The rows are grouped in 2 different ways at once. Each group adds its own fixed numbers to the row, and there is some noise. The rows also spread widely along 4 directions, which tell nothing about the answers.
In the rows, zero is written as 100.
Some rows, each with its group in each grouping after it:
58, 85, 107, 102, 73, 89, 136, 117, 67, 122, 118, 84, 122, 56, 130, 136, 78, 50 -> K_40 (1)
86, 100, 112, 79, 106, 100, 110, 102, 99, 112, 125, 114, 101, 61, 119, 123, 86, 85 -> K_164 (0)
121, 87, 107, 97, 114, 85, 86, 130, 95, 119, 80, 83, 109, 87, 107, 81, 100, 93 -> K_40 (2)
68, 95, 104, 69, 96, 108, 140, 105, 114, 121, 151, 75, 113, 65, 147, 159, 95, 71 -> K_869 (1)
75, 93, 107, 102, 67, 63, 130, 122, 88, 81, 82, 121, 83, 64, 103, 143, 53, 91 -> K_164 (0)
83, 77, 99, 89, 88, 72, 137, 123, 111, 106, 95, 86, 91, 85, 126, 138, 66, 103 -> K_869 (2)
57, 90, 111, 87, 91, 98, 154, 100, 99, 104, 134, 99, 109, 69, 129, 155, 84, 69 -> K_869 (0)
104, 95, 110, 90, 118, 92, 119, 107, 99, 118, 103, 106, 100, 63, 119, 93, 83, 87 -> K_40 (0)
125, 108, 93, 84, 94, 57, 115, 135, 129, 77, 58, 86, 66, 81, 105, 123, 80, 108 -> K_869 (1)
89, 106, 118, 86, 94, 123, 101, 98, 95, 104, 130, 92, 124, 61, 112, 145, 125, 72 -> K_164 (0)
120, 99, 106, 84, 107, 92, 109, 114, 107, 127, 101, 70, 100, 62, 126, 106, 96, 96 -> K_40 (1)
124, 91, 103, 75, 105, 87, 119, 119, 138, 125, 90, 66, 85, 91, 128, 130, 95, 134 -> K_869 (2)
101, 112, 111, 87, 101, 101, 115, 109, 118, 86, 99, 80, 105, 81, 104, 138, 125, 77 -> K_869 (0)
113, 110, 117, 104, 50, 94, 114, 115, 101, 78, 70, 75, 94, 70, 95, 170, 113, 109 -> K_164 (0)
69, 84, 107, 98, 61, 100, 139, 119, 102, 105, 103, 63, 124, 90, 125, 173, 111, 82 -> K_869 (2)

New rows, each followed by its group in each grouping:
93, 100, 95, 75, 95, 77, 127, 119, 116, 104, 107, 81, 90, 74, 127, 139, 78, 85 -> K_869 (1)
93, 83, 99, 87, 96, 81, 120, 127, 115, 105, 95, 85, 100, 94, 122, 128, 87, 98 -> K_869 (2)
83, 90, 109, 99, 73, 92, 100, 122, 89, 106, 96, 87, 119, 83, 110, 141, 96, 85 -> K_164 (2)
93, 98, 106, 82, 101, 115, 101, 117, 115, 108, 111, 67, 126, 93, 118, 133, 135, 73 -> K_869 (2)
101, 103, 93, 67, 114, 62, 114, 128, 121, 93, 93, 103, 75, 78, 118, 111, 65, 92 -> K_869 (1)
78, 80, 108, 89, 79, 78, 110, 122, 94, 117, 101, 98, 105, 79, 126, 136, 71, 102 -> K_164 (2)
105, 97, 112, 104, 93, 93, 116, 114, 90, 99, 84, 92, 109, 68, 104, 113, 105, 78 -> K_40 (0)
89, 101, 102, 67, 111, 107, 120, 108, 122, 122, 140, 71, 109, 67, 141, 141, 111, 80 -> K_869 (1)
70, 93, 102, 66, 105, 84, 113, 111, 92, 127, 143, 110, 101, 56, 139, 124, 60, 82 -> K_164 (1)
87, 109, 107, 93, 68, 88, 101, 121, 87, 90, 97, 80, 109, 71, 106, 154, 99, 69 -> K_164 (1)
98, 113, 119, 110, 36, 104, 113, 118, 94, 74, 75, 69, 113, 69, 88, 188, 130, 82 -> K_164 (0)
90, 92, 107, 87, 91, 105, 88, 116, 93, 111, 114, 82, 129, 84, 114, 133, 118, 79 -> K_164 (2)
109, 87, 100, 64, 140, 87, 105, 116, 132, 122, 115, 100, 91, 91, 128, 89, 80, 114 -> K_869 (2)
81, 88, 103, 100, 64, 66, 161, 118, 112, 81, 82, 103, 75, 74, 114, 158, 58, 98 -> K_869 (0)
93, 86, 104, 78, 114, 84, 115, 114, 93, 134, 115, 92, 100, 59, 134, 95, 67, 84 -> K_40 (1)
67, 94, 113, 81, 58, 115, 138, 102, 94, 131, 149, 72, 118, 53, 147, 185, 86, 88 -> K_164 (1)
95, 95, 107, 92, 75, 91, 154, 109, 120, 95, 99, 80, 90, 77, 123, 166, 90, 104 -> K_869 (0)
98, 91, 102, 74, 123, 95, 112, 107, 101, 143, 130, 89, 104, 55, 141, 92, 81, 90 -> K_40 (1)
118, 92, 104, 78, 112, 80, 107, 127, 130, 107, 83, 79, 94, 94, 118, 115, 95, 110 -> K_869 (2)
75, 87, 111, 84, 84, 98, 163, 101, 115, 111, 123, 91, 92, 70, 138, 161, 80, 100 -> K_869 (0)
103, 96, 110, 96, 79, 96, 111, 124, 117, 97, 83, 62, 112, 94, 110, 152, 126, 91 -> K_869 (2)
52, 81, 99, 95, 95, 77, 121, 125, 88, 90, 107, 108, 123, 90, 109, 124, 88, 44 -> K_869 (2)
138, 104, 100, 78, 120, 79, 85, 125, 109, 116, 80, 83, 95, 74, 110, 79, 99, 94 -> K_40 (1)
81, 91, 106, 88, 81, 82, 157, 111, 117, 96, 104, 96, 83, 70, 127, 158, 78, 95 -> K_869 (0)
75, 78, 102, 86, 102, 75, 126, 123, 107, 109, 104, 100, 102, 84, 128, 122, 68, 84 -> K_869 (2)
58, 89, 100, 74, 83, 95, 148, 108, 103, 118, 143, 80, 113, 66, 143, 166, 83, 68 -> K_869 (1)
93, 82, 102, 94, 86, 82, 125, 123, 113, 107, 90, 76, 102, 90, 121, 144, 92, 98 -> K_869 (2)
85, 103, 100, 92, 71, 83, 118, 125, 105, 79, 91, 73, 107, 80, 109, 155, 106, 59 -> K_869 (1)
114, 89, 111, 98, 104, 102, 94, 118, 99, 129, 89, 63, 125, 86, 115, 102, 124, 88 -> K_40 (2)
63, 93, 107, 76, 115, 102, 133, 101, 103, 104, 141, 102, 117, 68, 128, 129, 99, 59 -> K_869 (0)
91, 81, 104, 103, 58, 60, 149, 126, 86, 113, 75, 81, 81, 59, 128, 140, 43, 103 -> K_40 (1)
141, 95, 103, 91, 91, 76, 109, 130, 142, 97, 61, 62, 80, 97, 111, 135, 102, 132 -> K_869 (2)
97, 98, 109, 108, 68, 81, 78, 136, 85, 78, 64, 86, 117, 94, 85, 132, 113, 71 -> K_164 (2)
96, 92, 101, 76, 84, 62, 146, 124, 126, 110, 98, 84, 68, 73, 137, 146, 46, 115 -> K_869 (1)
93, 94, 105, 68, 127, 90, 142, 100, 125, 121, 130, 108, 80, 67, 136, 121, 72, 110 -> K_869 (0)
97, 98, 109, 93, 91, 114, 106, 112, 88, 125, 118, 65, 131, 62, 120, 124, 123, 61 -> K_40 (1)
97, 94, 93, 63, 119, 61, 128, 122, 120, 112, 109, 101, 69, 71, 134, 114, 50, 104 -> K_869 (1)
99, 108, 101, 98, 93, 67, 109, 126, 109, 52, 60, 110, 86, 82, 83, 117, 99, 68 -> K_869 (0)
125, 96, 113, 114, 59, 78, 130, 120, 100, 93, 47, 71, 82, 68, 102, 138, 96, 109 -> K_40 (0)
84, 98, 104, 89, 86, 71, 116, 112, 88, 86, 88, 120, 85, 63, 105, 126, 59, 93 -> K_164 (0)
116, 95, 105, 102, 72, 72, 118, 135, 121, 82, 54, 68, 90, 100, 100, 143, 99, 105 -> K_869 (2)
121, 104, 104, 72, 114, 82, 126, 109, 137, 98, 98, 92, 71, 75, 117, 121, 85, 122 -> K_869 (0)
52, 92, 118, 88, 74, 122, 129, 94, 82, 113, 151, 98, 132, 56, 134, 171, 105, 64 -> K_164 (0)
109, 112, 100, 85, 89, 63, 88, 131, 102, 84, 77, 104, 82, 70, 101, 119, 70, 92 -> K_164 (1)
89, 74, 104, 121, 63, 59, 126, 139, 78, 102, 55, 90, 98, 80, 105, 121, 58, 90 -> K_40 (2)
77, 69, 109, 118, 65, 73, 128, 130, 72, 111, 75, 84, 114, 80, 113, 126, 77, 75 -> K_40 (2)
94, 91, 103, 73, 109, 90, 144, 99, 124, 112, 124, 104, 86, 71, 133, 130, 76, 105 -> K_869 (0)
96, 103, 107, 102, 72, 68, 137, 126, 112, 63, 63, 98, 81, 80, 95, 148, 83, 86 -> K_869 (0)
93, 110, 102, 80, 94, 82, 81, 128, 92, 92, 102, 97, 108, 70, 106, 119, 96, 67 -> K_164 (1)
94, 82, 103, 83, 96, 89, 123, 116, 121, 118, 105, 76, 103, 89, 129, 139, 92, 104 -> K_869 (2)
